All groups share one centre, and each spreads out both ways along 9 directions, with some noise.
In the rows, 128 means zero.
Some rows, each with its group after it:
[ 88 139 119 136  98 112 154 121 169  85  93 160 100 117 147 178  76 142] -> K502
[189 134 103 177 164 131 101 136 135 118 122 117 146 165  64 167 134 155] -> K820
[152 135  85 115  93  94 115 132 156 142 102 140 148 139 149 144 155 105] -> K955
[145 127 141 111 154  80 139 125 113 184 173 157 128 136 199 111 152 119] -> K955
[162 188  70 139 125 112 151 125 147 111 146 157 107  85 130 156  80 135] -> K820
[ 93 104 103 184 128 179 133 118 169  76  96  62 175 134  71  77 161 129] -> K951
[ 68 149 166 180 156 186 154 138 126  40 179  59 121  61  49 100 115 144] -> K502
[ 93 132 126 148  95 109 112 126 154 116 111 119 122 128 128 131 136 124] -> K645
[133 134 155 170 153 102 131  86 126 151 136 154  84 113 207 124 126 171] -> K820
[210 114 121 113 154 101 113 133 106 142 106 126 157 127 122 124 141 119] -> K502
[132  85 139  79 149  70  78 129 109 110  48 145 111 133 106 116 101 142] -> K951
[185 127 124 100 162 124 114 116  97 155 135 137 142 135 153 150 158 140] -> K951
[115 101 172 146 189 135 150 134 104  72 138  82 157 118  71 116 106 138] -> K820
[138  94 134 129 162 150 154 124 145 139 144 117 146 139 184 102 191 130] -> K645
[130  87 151 101 152 113 126 135 118 122 112 111 164 155 126 135 153 119] -> K955
[138  90 136  99 161  85 163 122 141 108  86 154 166 125 160 121 129 121] -> K645
[149 102 134 102 169  90 117 109 108 123  95 127 125 117 154 112 125 142] -> K951
[142 150 130 114 126 104 145 130 108 112 142 112 124  68 134  99  98 107] -> K820
[ 99 109 145 111 147  93 127 127 127 102 132  94 168 151 122 168 152 122] -> K955
[208 159 110  91 117 142  83 125  72 175 141 121 118 111 116 142 127 121] -> K645
[ 91 146  63 119 157  67 131  76 144 126 159  97 134 155 208 172 144 141] -> K955
[135 159 119 152 145 137 137 148 118 112 186  93 140 114  80 135 121 118] -> K820
[131  92 179 132 176 116 145 178 129 105 147 123 122  94  96  52 139 114] -> K645
[118 121 153 107 147  71 104 115  98 148 123 158  84 143 155 149  87 152] -> K951
[130 156 109 157 134 156 151  89 128 113 130 132 111 110 146 152  91 161] -> K645
[ 90 159 124 133 152  94  99  88  94 119 183  68  91 108 163 147 130 152] -> K955
[171 137 111 187 185 124 134 114 119 130 150 116 114 118 123  94 110 155] -> K502
[196 137 101 161 135 109  94 131 127 135  99 123 126 120  98 114 129 136] -> K820
[155 101 162 107 127 125 193 125 147 130 104 167 156 108 208 131 137 112] -> K645
[ 97 140 104 140 122 143 131  92 144 121 135 108 125 139 169 154 146 146] -> K645
[150 148 155 147  69 139  87 162 123 152 151  97  80 113 131 138 157 109] -> K951
[111 211  68 135 151 135 103  84 136 107 150 167 182  80  66 144 180 162] -> K951
[ 75 139 126 174  64 149 100 125 171 136 113 128  64 112 147  83 146 139] -> K820
[142 147 139  79 128 136 135 130 121 103 130 141 150  97 132 189 151 125] -> K502
[109 135  73  88 142  88 135 104 133 122 123 130 123 113 169 109 113 124] -> K955
[116 146 139 123 140 123 169 154 146 108 155 174 154 108  96 136 118 119] -> K820
[173 115  98 104 129 139  68 136 127 113  66 118 166 124  57 112 181 127] -> K951
[142 108 140  84 142  80 121 122 116 108  86 128 119  83 158 100 123 121] -> K951
[114 178 143 144  78 145 118 147 125 165 191 145 107 143 122 184 135 121] -> K951
[113 147  93 131 192 187 186  90 151 101 151 173 124  96 161 114 124 180] -> K502
[118 135 147 128 132 123 131 119 117 112 141 106 121 111 143 145 124 133] -> K955
[128 185 118 169  87 120 120 136 164  92 131 144 100  95 106 205 114 145] -> K502
[108  96 143 145 161 132 145 114 123 103 121  98 121 133 134 105 102 142] -> K502
[105 104 150 112 175 130 151 117 108 110 140 117 123 122 145 110 112 141] -> K955
[165  96 145  84 169 115 149 134  96 109 106 116 175  98 113  90 121 106] -> K820
[130 112 129 189 133 192 192 131 151 130 169  84 143 155 153 112 130 119] -> K951
[ 96 112 126  93 110 179 146 146 148 109 136 104 143 117 132 111 171 105] -> K645
[121 133 121 163 161 171 126 116 135  87 131  98 123 106  92 114 137 161] -> K951
[112 125 116 162 115 141 113 135 148 119 116 117 109 123  98  83 125 132] -> K502
[102 137 123 147 130 149 171 114 160 111 140 139 125 106 166 121 133 136] -> K645
[118 114 144 142  98 126 104 123 135 135 117  95 113 145 159 154 154 129] -> K502
[133 142 124 145 108 103 117 131 134 145 133 139 101 119 146 120 121 125] -> K502
[111 134 160 155 104 159 178 133 154  98 128 139 117 107 151 157 105 129] -> K955
[115 119 162 197 122 121  92 136 148 119 109 127 111 152  90 139 142 156] -> K820
[111  87 171 137 147 150 120 127 120 142 126 113 137 140 137  73 177 131] -> K820
[ 78 145 147 124 100 110  93 116 106 135 163  76  96 133 152 163 140 127] -> K645
[ 76 119 135 184  82 112 146 135 169 101 102 108  91 110 132  80  87 114] -> K502
[132 104 117 105 125 134 107 133 121 126  91 118 116 121 116  79 123 121] -> K955
[181 135 211 152 175 140 171 147  88 171 225 133  83  76 202  87 144 130] -> K645
[190 130 158 157  68 145 124 152 143 174 117 153 120 132 156 139 162 107] -> K955

New rows. What belongs after each?
[136 139 127 120 107 103 112 119 135 130 117 139 106 153 166 213 126 141] -> K820
[125 134 117 104 111  93  98 100 104 166 149  91  98 138 210 140 149 123] -> K955
[128 128  92 109 103 134 124  99 150 132  84 146  89 116 195 129 122 143] -> K820
[133  91 149 138 126 143 144 139 133 113 114  90 118 135 142 107 121 116] -> K951
[ 75 114 124 132 140 201 133 141 144  65 126  79 125 117  64  98 128 138] -> K645
[156  89 158 133 124 127 110 143 111 157 122  99  98 169 154 132 124 124] -> K951
[173 100 120 124 184 139  90 119 109 112  92 117 119 134  95 117 136 164] -> K951
[162 148 121 117  96 130  72 152 130 122 104 129 112  92  80 121 160 123] -> K951
[ 74 193  72  61  97 151 144 149 136  80 156 146 120  50  68 109  88 104] -> K645
[140 114 169 141 157  91 144 131 116  93  97 142 142  87  98 101  91 129] -> K820
[135 127 140 111 114 128 119 138 117 143 132 135 130 147 121 157 130 120] -> K951
[128 155 171 170 134  79 145 136 127 119 150 160 117  82 117 120 100 131] -> K820
[128 108 153 171 150 161 124 150 136 118 146  97 110 122 105  77 157 137] -> K645
[ 99 121 111 145 101 170 143 102 158 103  95 112 137 141 146 152 138 138] -> K645
[129  64 158 111 176  74  82 165 117 115 108  87 147 154  86  78 169 113] -> K645
[ 85 181 111  96 123 139 127 114 136 145 168 200  88 111 154 160 129 156] -> K502
[142 127 130  87 125 120 101 133 105 165 133 143 128 133 141 122 159 117] -> K502
[166 104 108  98 151 149 135 129 125 133 102 139 161 117 124  79 158 120] -> K502
[127  90 137 160 122 157  95 125 159 164  87 160 119 154 140  61 195 146] -> K820
[104 163 117  79  62 133 152 143 169 118 116 189 133  73 153 142 147 100] -> K502
[117 102 117 135 151 174 197 116 152  77 121  84 192 104 135  94 145 108] -> K951
[ 76 101 139 132 155 170 185 121 152  52 103 116 135 117 113 130  84 145] -> K955
[151 129 129 112 110 130 161 125 142 138 125 134 148  87 188 100 164 101] -> K502
[162 142 134 184 102 166  67 130 115 128 119  78  90 110  79 109 145 146] -> K955
[ 70 137 121  54 160 132 185 113 120  83 163 131 139  85 161 141 102 123] -> K645
[118 143 165 123 115  82  69 144 110 111 116 137  28  78 119 128  92 153] -> K951
[149  67 145 160 198 144  99 121  79 152 137  51 134 161 104  21 147 136] -> K502
[160 136 118 121 102 139 146 160 144 127 118 149 133 102 114 112 122 102] -> K951
[ 87 165 127 101 118 153 129 112 132 145 173 166  99 111 167 151 154 147] -> K502
[156 109 138 124 114 126 108 124 124 142 112  99 142 155 155 166 165 119] -> K955
[158 101 121 171 119 178  76 150 134 138 103  84 129 183  66 120 164 137] -> K951
[144 137 142 167 127 178 182 114 137  86  95 154 115  85 112 127  59 151] -> K645
[175  59 132  83 161 139 148 129 112 130  85 103 187 170 149 126 146 108] -> K951
[139 105  95 222 133  72  75  95 173 142  74 116 132 190 142 125 165 163] -> K645
[120  88 146 142 169 152 128 102 105 107 113  73 116 111 139  64 129 146] -> K820
[145 104  95 135 161 148  77 100 100 144 113  75  92 143 135  75 141 157] -> K955
[134 168 121 110 108 150  83 141 134 105 128 142 128 118  72 206 160 144] -> K502
[ 87 171 114 141 140 120 134 127 130  77 149 129  98  51  78  89  80 138] -> K955
[159  92 110 151 187 131 131 135 147  97  89 133 151 132  85  73 133 146] -> K645
[124 104 154 128 160 122 147  99 132 127 107 162 118 133 185 134 133 160] -> K820
[153 185 131 108  85  85 117 150  87 156 209  71 121  73 138 128 127  67] -> K820
[ 84 152 124 154  90 136 132 145 166 128 164 122 103 105 147 102 164 114] -> K645
[148  93 133 169 121 124  83 139 113 167 123  73 118 148 113  35 161 110] -> K502
[ 65 137 134 108 129 151 182 102 130  66 127 116  89  71 161 130  57 141] -> K955
[ 60 136 167 133  95  69 101 125 121 117 146  90  96 126 146 158 119 122] -> K645
[150 154 111 107 124 176 158 151 126  99 130 153 124  63  79  93  91 117] -> K645
[115 133 140 152 112 102 114 103 135 116 103 126  80 118 171 155 105 155] -> K820
[112 105 132 158 129 108 122 126 130 131 112 108 104 141 135  84 101 129] -> K502
[104 151 131 125 179 112 146  99 106  97 170 109 114  90 146 135 104 153] -> K955
[124  96 167 104 140 140  99 123  97 118 125  67 139 153 127 163 163 131] -> K502
[189 154 163  72 125 102 158 134  93 164 181 147  99  71 230 156 135 105] -> K951
[ 96 122 141 110  97 150 133 111 129 118 122  99 130 135 162 164 141 122] -> K645
[132 121 119 117 156 122  81 100  88 134 133  66 102 125 141 114 138 147] -> K955
[107 123 142 172  92 151 118 167 170 119 131 114 111 112  99  75 167 113] -> K645
[105 122 183 151 142  81 137 142 123 122 157 123 100 104 149 109 119 127] -> K645
[156 128 162 202 135 100  83 125 121 146 127 116 109 137 113 121 148 151] -> K820
[142 118 179 111 167  93 163 169  93  66 131 100 188  68  32  97  80  87] -> K820
[136 122 154 117 100 108  85 163 124 115  94 136  64 105  98 124  95 127] -> K951
[181  90 151  69 144 174 159 157 113  91 101 102 148  97 128 133 133 105] -> K951
[107 171 133 163 125  94  99 120 116 147 172 141  67 133 135 165  97 160] -> K502
[139 129  83 140 124 149 118 126 140 132 103 142  88 104 122  47 105 136] -> K955
[142 144 142 141 138 113 134  95 108 152 161 123 106 125 199 157 128 145] -> K645
[149  85 170  79 162 109 148 132 102  92 102 103  99  84 177 114 102 125] -> K951
[112 108  89 149 129 158 115 105 144 132 101  98 229 197  74 127 192 121] -> K951
[213 118 102 180 183 118 181 110 164 139  95 202 150 110 172  84 124 154] -> K645
[111 107 145 129  96 142 121 154 140  99  98  98 123 123  95 115 125 110] -> K951
[ 92 115 170 103 173 165 145 112  87 127 185  85 133 106 158  92 160 133] -> K502
[ 61 121 144 128 164 125 171 108 128  85 135 136 123 123 130 136  70 152] -> K951
[ 92 161 132 178 111  89 101 108 137 138 156 114  87 103 153 107 136 142] -> K951
[169  93 195 130 163 150 130 143  86 177 149 147 104 127 152  68 139 133] -> K955
[ 97 139 142  91  72 102 122 130 133 120 117 124 105 122 169 188 115 111] -> K820
[ 75 183 170 139 124 145 126 136 109  88 202 101 103  71  89 160 124 139] -> K502
[132 146 131 196 129  99 111 135 124 135 151 107  91 113 102  81  98 130] -> K502
[130 112  61 111 147 134 106  97 130 124  93 104 104 130 147  76 117 144] -> K955
[104 173 109 125  71 193 113 125 122 130 164  94  96 106 122 142 140 123] -> K645
[159 107 141  77 149  94 152 123 106 151 123 151 147 131 184 141 120 112] -> K951
